The groups are shells around one centre, one inside the other: the same stretched ball of 7 dimensions in 8 sizes.
Known rows, each followed by its group:
[ 11.6   5.1  17.8  54.8  35.0  -2.7 -21.2 -20.8  -2.7 -20.4   1.4] | Z_284
[ 21.9 -13.8 -21.9  14.3  34.2   4.1 -33.2 -14.8  -1.6  -8.2  16.2] | Z_84
[ 12.4  -4.3 -13.2  36.6  47.6   0.4 -42.4 -27.8   8.9 -37.7  20.5] | Z_346
[ 15.8   2.6 -10.8  51.9  22.1 -18.1 -39.1 -18.7  -7.2 -18.4   5.5] | Z_337
[ 17.2   1.2  12.0  28.9  52.4  -4.1 -13.2  -9.3  30.2 -12.5  14.9] | Z_327
[ 15.7   0.4  32.5  49.5  51.4   6.6   0.6 -11.9  14.7  -6.9   6.1] | Z_327
[23.8  1.5 -2.4 12.5 40.2 19.5 -8.9 -9.8 -0.4 15.7 11.5] | Z_611
[ 18.6   7.9 -15.2  29.0  31.2   5.2 -21.1 -11.7   4.3   9.4  18.1] | Z_198
[ 12.2 -15.0 -13.4  47.0  31.9  -9.4 -47.4 -26.4  -5.7 -39.6  12.6] | Z_611
[ 10.1 -18.2 -16.0  21.5  19.4   4.7 -37.4 -18.3  -7.7 -18.4  15.9] | Z_284
[ 17.6 -11.3 -36.6  10.6  30.6  -8.4 -37.2  -7.2  23.3  -5.1  32.0] | Z_327
[ 17.0   3.1 -16.4  13.7   8.8 -15.4 -30.6  -4.4   0.9   5.2   7.1] | Z_337
[12.6 15.4 -4.0 -6.3 21.1 21.0 -4.4 -2.2 11.5 30.2 18.2] | Z_346
[ 18.6 -18.6  -8.3  18.5  43.1  -6.1 -30.3 -12.0  17.7 -22.2  17.5] | Z_337
[ 15.1 -26.8 -15.2  45.4  21.4 -23.3 -40.5 -11.8   3.7 -25.7  14.2] | Z_253
[ 15.6  -5.7  15.5  22.0  22.4 -10.3 -10.2  -0.5  11.7   2.2   2.4] | Z_253
[ 13.8  -1.6   1.4  28.7  56.2  22.1 -14.4 -19.1  17.7  -9.8  25.7] | Z_253
[18.7  6.1  8.1 15.0 49.1 25.2  3.6 -6.4 19.2 19.7 20.6] | Z_611
[20.9 20.4  4.5  4.7 45.1 10.0  0.9 -0.4 30.1 24.4 17.5] | Z_346
[ 13.1  25.5  -0.1  10.8  33.3  12.2 -15.5 -13.2  10.7   7.9  12.8] | Z_284
[ 17.4  -5.8 -15.6  24.4  20.8 -20.6 -32.2  -5.2  12.8  -6.4  13.3] | Z_198
[ 16.9  12.8 -19.6  10.7  36.5  17.6 -22.7 -15.4   6.6   8.5  22.7] | Z_84
[  9.1  -5.0  15.7  32.5  39.1  21.1 -12.4 -19.3   0.5 -11.3  12.3] | Z_327
[18.7 -9.3  9.7 35.0 35.2  1.2 -2.0 -0.7 16.7 12.3 14.7] | Z_327
[ 20.0   6.9   7.8  63.5  34.3  -8.7 -24.8 -20.5 -12.7 -13.3  -2.4] | Z_284
[ 10.8  -3.7  -9.4  18.3  28.6 -14.9 -31.3  -8.2  26.0 -16.6  19.7] | Z_611
[ 12.2   5.8 -16.1  21.6  36.9   1.1 -33.1 -17.6  15.5 -14.4  22.6] | Z_198
[  9.2  -6.4  22.2  43.1  51.6  20.4  -6.1 -18.4  13.6 -14.2  17.4] | Z_346
[ 19.1 -21.4 -23.4  16.0  20.9 -18.4 -38.9  -6.6   8.1 -13.5  15.4] | Z_84
[  7.6  12.9 -18.4  24.5  17.7   1.3 -38.1 -20.3  -2.0 -10.3  16.1] | Z_346
[ 12.9  18.5   4.3  22.1  29.7   9.9 -12.9 -12.0   6.1   8.2  10.5] | Z_84
[17.2 -0.4  0.7 24.0 34.6 10.9 -4.1 -3.4 15.6 17.9 19.7] | Z_611
[ 14.1  -8.7 -14.5  15.0  10.8   5.5 -25.7  -9.5 -10.2   6.4  11.7] | Z_284
[ 14.0 -17.3 -17.3  17.7  17.1 -18.0 -35.5  -5.7  12.2 -12.7  16.1] | Z_198
[ 16.2 -18.6 -21.8  38.7  28.8  -2.5 -47.8 -25.9 -15.5 -30.9  12.3] | Z_253
[ 10.4   4.7 -18.4  10.3  26.6   0.8 -33.1 -13.9  13.7  -8.7  21.7] | Z_198
[ 19.8 -26.6 -16.3   7.5  21.6  -7.1 -30.9  -5.4   3.0  -7.6  12.9] | Z_253
[ 18.1 -20.9  -3.4  37.4  18.7 -22.6 -27.5  -4.4   4.3 -10.7   6.4] | Z_611
[ 22.7  -2.3   6.1  45.0  47.3   8.2 -10.9 -13.9   2.1   0.8  10.4] | Z_337
[ 18.7  -7.9 -19.5  15.7  24.1 -25.5 -36.0  -3.8  20.6 -11.0  15.3] | Z_284
[ 22.5  11.1  -0.3  12.1  27.6   2.3 -14.5  -6.7  -0.5  13.7   2.6] | Z_337
[ 11.3 -15.2  -5.7  29.6  40.2   7.7 -16.5  -9.3  24.1  -5.8  30.0] | Z_327
[ 17.5 -25.3  -9.3  19.6  40.5   8.8 -28.7 -16.4   3.0 -19.2  18.0] | Z_253
[ 15.6 -28.4 -11.3  22.9  31.4   2.2 -19.8  -5.0  15.2  -3.3  25.2] | Z_346
[  9.3  -5.2 -15.4  22.9  17.5  -9.8 -36.2 -12.4   7.8 -14.3  16.9] | Z_198
[ 15.6 -27.0  -1.5  21.3  37.9   0.7 -24.1 -10.9  11.8 -19.0  16.7] | Z_84
[ 10.2   6.1 -15.4   6.9  22.6  15.2 -23.7 -12.9   4.5   5.7  21.1] | Z_611
[ 17.3   2.2 -32.2   8.9  12.6 -10.0 -38.7  -8.6   1.6   2.9  16.2] | Z_84
[ 13.3 -18.0  -5.2  12.7  16.0  -8.3 -24.4  -3.4   8.2  -4.7  11.9] | Z_84
[13.3 -6.1 14.1  7.5 29.5  4.7  3.9  6.3 30.1 18.5 17.6] | Z_346
[ 16.7  17.2   6.6  37.0  42.5  23.3  -8.6 -19.0  -3.8   8.9  11.3] | Z_284
[16.2 -0.4  2.9 10.4 17.8 -2.6 -8.2  2.6 12.6 18.1  9.7] | Z_611
[ 16.2 -20.7 -11.2  23.8  39.5   6.2 -30.2 -17.0   5.0 -19.3  19.4] | Z_198
[ 12.4   4.5  12.5  38.2  32.2  19.9  -6.5 -14.9  -4.5   7.0  10.2] | Z_327
[14.8 10.4 11.9 19.5 38.8  5.6  0.8 -0.7 29.5 15.9 17.8] | Z_253
[ 22.8  11.9 -19.8  12.6  34.9   5.6 -22.1  -9.8   7.8  12.8  17.4] | Z_198
[ 19.8   6.2  10.1  15.1  37.2  -2.8 -12.5  -6.1  14.3   1.1   4.7] | Z_253
[20.4 -3.5  2.9 22.6 36.2 -3.6 -8.1 -0.4 21.4 10.1 14.7] | Z_84
[ 12.8   4.9 -24.7  25.1  29.2   0.7 -28.5 -11.3  17.4   1.7  29.0] | Z_327
[ 13.5  17.1  -2.5  43.8  41.9  16.5 -24.9 -27.4  -6.7  -9.8  12.8] | Z_346
[ 17.1   7.3 -17.1  17.2  31.5  17.8 -26.8 -19.4  -8.0   2.5  15.7] | Z_337
[ 18.6 -12.1  -5.6  38.9  17.8 -13.0 -37.7 -17.5 -19.6 -19.4  -2.8] | Z_337
[ 16.4 -25.8 -23.2  49.6  21.5 -18.9 -54.3 -23.6 -16.0 -38.1   8.9] | Z_284
[ 20.1 -17.7 -11.8  12.4  42.1  -1.2 -29.1 -11.5  14.5 -16.2  17.9] | Z_337

New rows, each followed by its group:
[ 15.8 -26.5 -21.5   2.6  19.0  -9.0 -33.4  -3.9  12.0  -8.8  19.7] | Z_253
[ 24.2  -6.2  -9.0  17.9  26.8  -9.9 -17.9  -0.6   9.7  10.5  10.1] | Z_337
[ 18.3  -9.5   0.2  17.8  55.6   4.0 -23.8 -15.7  22.0 -22.4  18.2] | Z_346
[ 19.6 -12.7  26.2  45.2  49.6   7.8  -9.7 -17.0  -1.8 -16.9   0.3] | Z_346
[13.1 -3.7 28.3 17.5 50.5 17.1  8.5 -3.3 31.0  5.4 16.8] | Z_327
[ 18.6 -31.5  -5.8  24.1  30.6 -19.5 -35.4  -9.0   9.7 -28.7   9.5] | Z_327
[  9.7  -5.9  -6.9  32.9  40.4   0.4 -23.4 -12.6  26.4 -13.6  28.2] | Z_253
[ 13.9  -4.0  20.5  47.9  46.2   3.3 -15.2 -18.3   6.7 -20.5   6.7] | Z_337
[ 14.7   0.6  -3.8  19.9  49.3   2.0 -23.2 -13.8  27.0 -15.3  22.4] | Z_337
[ 12.2 -21.3  15.3  32.7  41.5   0.6  -8.7  -5.4  25.2 -11.2  18.5] | Z_253
[ 23.2 -12.2 -18.9  37.9  44.7  -4.5 -30.1 -14.2  10.0 -11.0  20.9] | Z_253
[ 18.5   1.8 -32.9   4.0  11.6  -8.3 -37.3  -7.2   0.4   6.7  15.4] | Z_337
[ 15.2  16.6   1.8  32.4  26.8  15.3  -8.2 -11.5  -3.2  19.4  11.0] | Z_327
[ 19.0  -1.1  -9.3  20.8  34.5 -13.1 -25.1  -6.0  21.3  -5.3  15.7] | Z_198
[ 20.2 -11.4 -11.6  49.9  24.2 -14.1 -45.6 -24.3 -24.0 -28.7  -1.7] | Z_253
[ 19.4  16.5   3.9  37.0  48.5   9.8 -14.8 -17.8   6.9  -0.7  11.5] | Z_337
[ 22.2 -10.8 -18.8  28.7  22.0  -7.7 -27.8  -7.6  -3.0   3.8  12.2] | Z_84
[ 15.6  -5.6  10.7  24.9  45.5  21.4  -3.4 -10.8  11.8   4.9  17.9] | Z_84
[ 20.2  -6.4 -24.7   7.3  26.1 -11.7 -30.1  -3.1  18.3   2.0  20.4] | Z_84
[ 27.7   4.5 -20.4  35.7  43.1   1.5 -34.5 -21.9 -11.0  -7.6   9.0] | Z_346
[22.3 22.5  0.7  6.0 32.2 11.2 -3.0 -2.5  9.9 30.1  9.1] | Z_284
[ 21.5  -8.7 -23.5  37.7  30.1  -8.8 -34.5 -13.6   0.1  -6.7  16.6] | Z_84
[17.5  5.0  7.8 -2.2 50.7 35.0  5.4 -6.5 20.8 21.1 22.8] | Z_346
[ 10.5 -24.7 -11.2   6.6  15.5   2.5 -23.9  -4.4   7.9  -2.4  19.7] | Z_346
[  9.2  -0.7   8.4  33.3  30.7  -2.1 -22.3 -14.6   9.7 -16.3  10.6] | Z_198
[ 14.7 -13.5  -9.2  12.1  39.6  -7.6 -26.1  -6.6  31.0 -15.2  24.0] | Z_337
[ 13.4  -9.3 -10.1  33.9  47.0   3.5 -26.4 -16.2  21.6 -17.6  27.6] | Z_337
[ 26.4   3.4 -20.4  41.3  29.2 -14.1 -35.7 -15.2  -9.2  -4.2   5.6] | Z_253
[ 14.2  -4.8 -29.3   2.0  15.8 -22.4 -40.3  -3.0  23.3  -7.6  21.3] | Z_346
[ 26.4  12.6  -2.6  36.9  33.5  -1.2 -17.4 -11.9  -8.2  10.6   1.2] | Z_253
[ 13.2  -2.7  12.4  40.7  23.7  -6.9 -13.1  -6.8   5.9  -0.9   6.0] | Z_337
[ 17.8 -14.8  -2.9  25.6  41.1  17.3 -24.4 -20.8  -8.0 -14.1  12.3] | Z_284
[ 20.3 -10.1 -17.4  -4.2  36.5  10.1 -18.7  -4.6  17.9   8.0  23.9] | Z_337
[ 14.4 -14.5 -13.1  44.8  15.9 -26.1 -46.8 -16.9  -7.1 -30.2   4.5] | Z_337
[ 13.9 -14.1  10.1  27.8  41.4  -2.6 -11.2  -4.8  27.7  -8.5  18.6] | Z_84
[ 10.4   1.4 -15.0  21.5  14.4 -12.6 -35.8 -11.2   6.1 -10.0  13.4] | Z_84
[ 13.9  -6.2   5.7   9.7  29.9   8.1 -16.2  -9.5   6.5  -3.3   9.6] | Z_198
[ 24.2  -6.3 -12.9  37.5  40.6  -9.8 -34.0 -16.8   0.6 -16.5   9.4] | Z_84
[ 12.6  -5.0  -1.5  33.1  45.3   5.0 -18.7 -13.3  22.8 -11.1  24.6] | Z_198
[ 14.5   4.4   0.9  41.5  15.4 -17.9 -29.6 -12.1  -5.4  -9.7  -0.5] | Z_611
[ 12.5   5.7  -6.0  35.9  20.1  -2.9 -25.5 -13.5  -1.5  -1.8  10.7] | Z_198
[21.4 20.1  1.5  6.9 32.9  2.3 -1.7  2.5 22.8 29.0 12.7] | Z_346
[ 10.6  -6.0  -2.5  36.9  42.2  -4.4 -36.4 -22.9  11.6 -35.5  15.8] | Z_253
[ 23.3   9.9   3.1  24.0  46.5  26.8  -5.5 -15.3  -4.9  15.7  10.5] | Z_327
[ 19.6  -0.4  -2.4  40.7  50.9   2.7 -17.2 -13.7  17.7  -6.1  20.1] | Z_337
[  6.4  -7.0  17.0  34.4  34.2   5.1 -14.2 -13.3  14.1 -15.6  13.7] | Z_253
[ 12.3   6.6 -29.2   5.7  26.2   0.4 -36.5 -13.1  15.4  -4.4  26.0] | Z_337
[ 15.5  -5.5  26.0  36.2  32.0  -3.3 -12.3 -11.4  -0.8 -12.3  -4.5] | Z_327
[ 15.4  10.4  -5.7  29.6  22.5 -10.4 -30.8 -14.3  -0.8  -8.2   4.7] | Z_198
[ 10.5 -18.2  -2.5  11.7  38.0  12.6 -19.0 -10.8  18.9 -11.0  24.8] | Z_337
[10.2 -7.1 20.1 25.9 35.4 10.4 -4.2 -7.6 15.5 -1.8 12.8] | Z_337
[17.8  0.5 12.8 18.6 24.7  6.8 -7.2 -5.8 -2.4 11.2  1.3] | Z_337
[ 15.5  -7.8 -28.3  14.5  34.3   3.9 -35.0 -14.5  12.7  -8.9  28.0] | Z_198
[ 18.5  -0.4 -24.2  38.2  24.6 -12.0 -49.5 -24.1 -14.7 -24.0   7.1] | Z_337
[ 19.5  12.0  -5.7  35.3  17.7 -10.0 -23.8  -9.9  -7.4   7.1   1.7] | Z_337
[ 19.3   9.6   7.3  16.6  38.2  16.8  -8.1 -11.5   1.4  10.4   7.6] | Z_198
